The groups are shells around one centre, one inside the other: the same stretched ball of 6 dimensions in 7 sizes.
(in the rows, 128 means zero)
Some rows, each with its group after it:
[106  96 124  99 143 168 121 153  99  88  63 173 102 119 105 144 151  93
 117 148 125 149] => Q_31
[ 95 101 149 125 158 160 153 125  90 102  78 141  91  98  89 153 180  85
 100 156 106 172] => Q_478
[108  98 148 110 142 174 164 133  96  73  79 148 101  96 104 141 158  90
 119 165  90 157] => Q_360
[107  97 147 106 133 177 161 138  95  66  78 148 104 102 108 147 150  91
 119 168  89 155] => Q_370
[ 85  92 135 111 140 150 136 152  80  89  79 160  92 125 107 157 148  93
 108 154 123 167] => Q_625
[ 91  98 134 104 133 158 120 147  86  91  72 158  99 125  99 169 157  90
  98 157 124 160] => Q_360
[106 101 129  88 127 162 113 146  94  83  74 173 102 119 101 148 157  96
 112 160 121 147] => Q_360
[106 100 130  97 132 172 117 148  98  84  64 164 107 120 101 161 155  91
 107 155 119 148] => Q_360
[ 91  99 146 119 147 163 145 135  88  94  73 144  96 110  95 165 167  86
  97 158 110 168] => Q_26
[ 99  99 147 113 141 170 154 134  91  80  76 145 100 104 100 156 161  88
 107 164  98 162] => Q_721
[124 103 137  99 136 176 139 135 108  76  80 160 103  96 102 132 162  94
 130 156  99 143] => Q_370
[ 98 100 143 122 155 162 145 132  93 101  75 146  93 103  92 153 174  86
 104 151 112 167] => Q_478
[101 100 125  95 136 171 107 151  96  92  55 170 107 126  98 165 157  90
  99 153 130 149] => Q_31
[ 89  97 121  93 137 139  97 152  81 105  77 185  89 131  98 147 163  98
 103 152 147 159] => Q_478
[122 103 135 102 138 173 133 136 107  82  80 160 101  98 101 135 165  94
 128 151 104 145] => Q_370
[103 101 143 105 136 175 138 135  95  82  69 149 105 108  97 162 163  88
 102 164 104 155] => Q_721
[102 105 138  99 144 173 123 132  97  97  58 163 105 108  87 157 177  87
  93 164 117 154] => Q_625
[ 99 101 127  95 131 150 102 147  90  97  79 172  95 124  98 154 163  96
 107 152 133 154] => Q_721
[ 90 106 140 111 139 145 108 129  84 113  83 152  89 115  82 171 187  89
  86 154 129 168] => Q_31
[ 85 100 134 112 148 149 116 141  83 111  71 160  91 122  90 166 173  88
  90 152 134 169] => Q_370
[ 91 106 145 115 153 151 127 122  86 115  77 153  89 104  80 156 193  86
  87 159 121 171] => Q_625
[115  99 141 101 125 167 144 140  98  67  93 153 100 103 109 140 151  97
 131 160  95 149] => Q_26
[ 98 102 136 110 144 146 120 134  89 105  87 160  87 110  91 147 177  93
 107 150 125 164] => Q_26
[ 96 101 129  96 126 148 101 147  86  95  83 168  95 126  97 161 163  96
 103 154 132 156] => Q_26
[ 85  96 136 102 136 156 125 147  81  91  70 162  98 126  99 166 156  91
  95 163 124 163] => Q_370
[ 92  95 142 115 151 161 152 140  87  90  74 156  94 109 101 147 159  89
 108 159 111 167] => Q_26
[101 100 143 114 144 170 145 135  94  88  72 147 100 106  97 158 164  87
 105 158 105 161] => Q_721
[116 101 144 108 139 172 155 132 101  74  86 151  99  94 103 134 161  93
 128 160  92 153] => Q_360
[117 109 141 101 142 177 127 124 106  93  69 156 104  96  87 147 183  88
 106 160 106 148] => Q_625
[119 107 127  98 138 166 104 139 107  98  73 168 101 109  93 146 174  93
 115 144 124 144] => Q_31
[ 94 107 144 103 136 161 117 127  88 102  72 153  99 112  83 171 183  87
  84 166 118 162] => Q_31
[116 105 133  95 129 176 118 140 104  82  70 160 107 110  98 155 163  92
 113 156 111 143] => Q_721
[101  94 121  90 130 163 115 162  92  79  67 179 103 129 112 148 139  97
 118 154 128 147] => Q_625
[103  97 136  96 135 170 139 145  93  76  71 166 103 112 105 144 151  93
 114 165 108 152] => Q_360
[ 80  99 138 115 155 151 123 137  81 114  65 158  91 120  87 166 177  86
  82 156 133 173] => Q_478
[ 95 107 135 108 145 150 102 130  90 118  74 158  92 115  80 166 190  88
  87 150 134 163] => Q_625
[ 96 102 132 105 156 153 117 134  91 114  68 173  91 110  86 141 183  90
  98 153 133 162] => Q_478
[119 103 125  86 130 171 110 145 105  83  71 176 105 112 101 139 160  96
 121 154 119 139] => Q_26
[ 85  93 137 118 143 147 136 148  80  95  83 153  89 122 103 160 155  91
 105 151 123 171] => Q_31
[105  91 136 102 131 166 155 152  91  63  85 162  99 111 118 135 135  97
 133 160 100 153] => Q_26
[108  99 133  90 128 171 128 146  96  73  72 169 106 114 105 145 151  95
 116 165 109 146] => Q_370
[114 101 137 100 126 167 131 141  99  75  86 155 101 108 105 149 156  95
 123 156 104 148] => Q_721
[105  95 138 102 136 166 151 145  92  71  82 163  98 107 110 134 147  95
 126 162 102 154] => Q_360
[ 81  91 140 113 140 142 145 147  75  89  89 159  87 120 106 150 152  94
 109 160 119 173] => Q_478
[104 101 136 111 153 164 134 135  97 100  70 160  95 105  94 144 172  89
 109 151 117 159] => Q_370
[ 86  92 142 113 145 156 152 144  81  86  77 156  93 115 104 151 152  91
 107 162 112 169] => Q_625
[122  98 141 102 134 174 159 138 104  63  89 157 100  93 111 123 150  96
 141 160  88 147] => Q_478
[ 88  93 138 117 145 156 144 147  84  90  76 153  93 119 105 157 152  90
 107 154 117 168] => Q_31
[113 103 145 106 131 174 145 133 100  75  83 145 103 100 100 153 162  91
 117 161  94 152] => Q_721

New rows. What belongs after each?
[ 99  98 127  99 138 161 113 150  92  94  66 170 100 124 100 156 158  92
 105 152 130 153] => Q_721
[104 103 134 108 148 158 121 134  95 104  76 161  94 108  91 148 177  91
 106 150 123 159] => Q_721
[101  96 146 101 125 173 153 141  90  63  79 149 105 110 108 157 146  92
 113 172  92 155] => Q_31
[105 102 140 106 135 173 130 137  97  86  70 149 105 110  96 165 165  88
 103 159 108 154] => Q_721
[ 90  96 140 114 146 155 140 141  85  94  77 154  93 114  99 155 161  90
 104 156 117 167] => Q_721
[ 97 100 146 118 151 161 149 131  91  95  78 148  93 102  94 150 172  88
 105 158 107 167] => Q_721
[103 103 140 108 137 168 126 135  95  92  72 148 101 110  93 166 170  88
 100 156 112 157] => Q_721
[ 97  99 144 116 151 162 150 133  90  93  77 151  94 103  96 147 168  88
 107 159 108 166] => Q_721
[ 92 103 134 101 131 154 103 140  87 102  72 159  98 125  90 175 172  90
  89 156 130 159] => Q_26
[ 95 103 140 108 139 149 123 133  86 101  86 156  90 111  91 155 176  92
 101 156 120 164] => Q_360
[101 108 138 100 146 158 114 125  94 109  71 165  95 105  81 150 190  89
  92 161 123 158] => Q_31
[115 104 131  97 134 164 116 138 101  89  80 166  99 107  97 142 168  95
 118 152 117 147] => Q_360
[ 92  96 129  97 136 165 120 153  88  87  61 169 103 127 103 161 150  91
 101 160 126 155] => Q_625
[111 103 138 107 131 159 126 137  97  87  91 152  95 106  99 150 166  94
 119 150 110 154] => Q_625
[ 81  96 138 105 132 150 123 147  77  92  76 158  95 128  99 172 157  91
  92 163 125 167] => Q_625
[ 99  97 122  90 139 156 108 153  91  94  67 186  98 124 101 140 157  96
 110 155 136 151] => Q_625
[109 101 128  93 134 173 116 147 100  85  62 169 107 117 101 153 158  92
 110 156 120 145] => Q_721
[109  97 150 120 150 174 174 131  98  76  82 142  97  91 104 137 159  89
 124 160  87 161] => Q_478
[112  98 127  96 135 172 122 151 101  80  68 169 105 116 107 146 150  94
 121 151 118 145] => Q_360
[106  99 148 117 137 177 157 135  97  74  77 135 103 102 103 162 156  87
 113 160  91 158] => Q_478
[107 102 149 119 155 165 159 124  97  93  83 147  92  89  93 136 177  88
 115 158  98 164] => Q_478
[108 102 128  96 127 160 106 147  96  89  77 165 101 120 100 157 160  95
 112 150 125 148] => Q_360
[110  98 135 104 143 164 140 141  97  83  80 165  96 104 104 132 159  94
 124 155 109 153] => Q_721
[121  99 142 100 134 185 158 138 106  62  76 155 108  96 109 135 150  93
 131 164  87 144] => Q_370
[ 97  97 134  96 117 158 121 152  86  74  84 159 101 126 108 165 145  96
 112 161 115 154] => Q_478
[ 96 103 147 120 148 161 139 127  91 101  78 140  94 104  88 165 179  85
  96 155 110 167] => Q_26
[ 95  99 137  95 121 155 119 145  85  81  84 161  99 122 102 163 155  95
 105 164 117 156] => Q_478
[ 89  96 142 114 151 157 147 137  84  95  74 157  93 110  97 149 165  89
 102 161 114 169] => Q_370
[ 88  98 147 123 151 156 150 133  84  98  79 143  91 108  94 160 169  86
  99 157 110 173] => Q_625
[ 93 101 145 119 146 157 139 132  88  99  79 144  93 108  92 162 173  87
  99 156 113 168] => Q_360
[ 91  98 132 108 141 151 117 146  86 101  75 162  93 123  97 161 164  91
 101 150 130 163] => Q_721
[100 102 135 114 144 150 118 137  92 106  84 155  90 112  92 155 176  91
 106 145 126 163] => Q_478
[ 87  95 132 103 131 145 120 151  79  90  84 165  91 127 104 158 152  96
 107 156 128 164] => Q_360
[117 100 130  95 133 178 127 147 105  75  68 165 108 111 106 146 151  93
 123 154 110 142] => Q_721
[107 101 134  89 120 172 118 145  95  74  71 163 109 119 102 162 153  93
 107 166 111 145] => Q_478
[ 92 100 137 115 148 143 125 136  85 108  86 159  85 112  91 150 176  92
 103 150 127 169] => Q_26
[105  94 121  91 135 160 119 159  94  81  71 184 100 123 112 134 143  99
 126 152 127 147] => Q_478
[118 100 135 101 143 184 142 140 107  77  63 161 108 101 103 140 157  90
 121 157 102 145] => Q_26
[108  92 134 100 125 167 145 155  94  61  84 161 102 115 119 142 133  98
 133 157 103 149] => Q_370
[ 92  98 144 112 134 145 138 136  81  89  97 150  88 111  99 153 165  94
 109 160 111 168] => Q_478
[119 102 139  95 122 182 136 141 104  65  76 154 110 106 106 152 151  93
 122 162  95 142] => Q_370
[ 99 100 139 102 130 156 128 138  88  86  86 158  96 113  99 154 163  94
 108 161 113 158] => Q_721
[ 87  96 143 124 148 151 145 139  83  98  83 145  89 113  98 160 164  89
 103 152 116 173] => Q_31
[ 80  99 144 118 153 147 134 132  79 111  76 153  87 114  87 161 179  87
  87 159 125 176] => Q_26
[ 83  99 140 114 141 137 125 137  77 106  91 155  84 118  92 159 172  92
  97 155 127 174] => Q_625
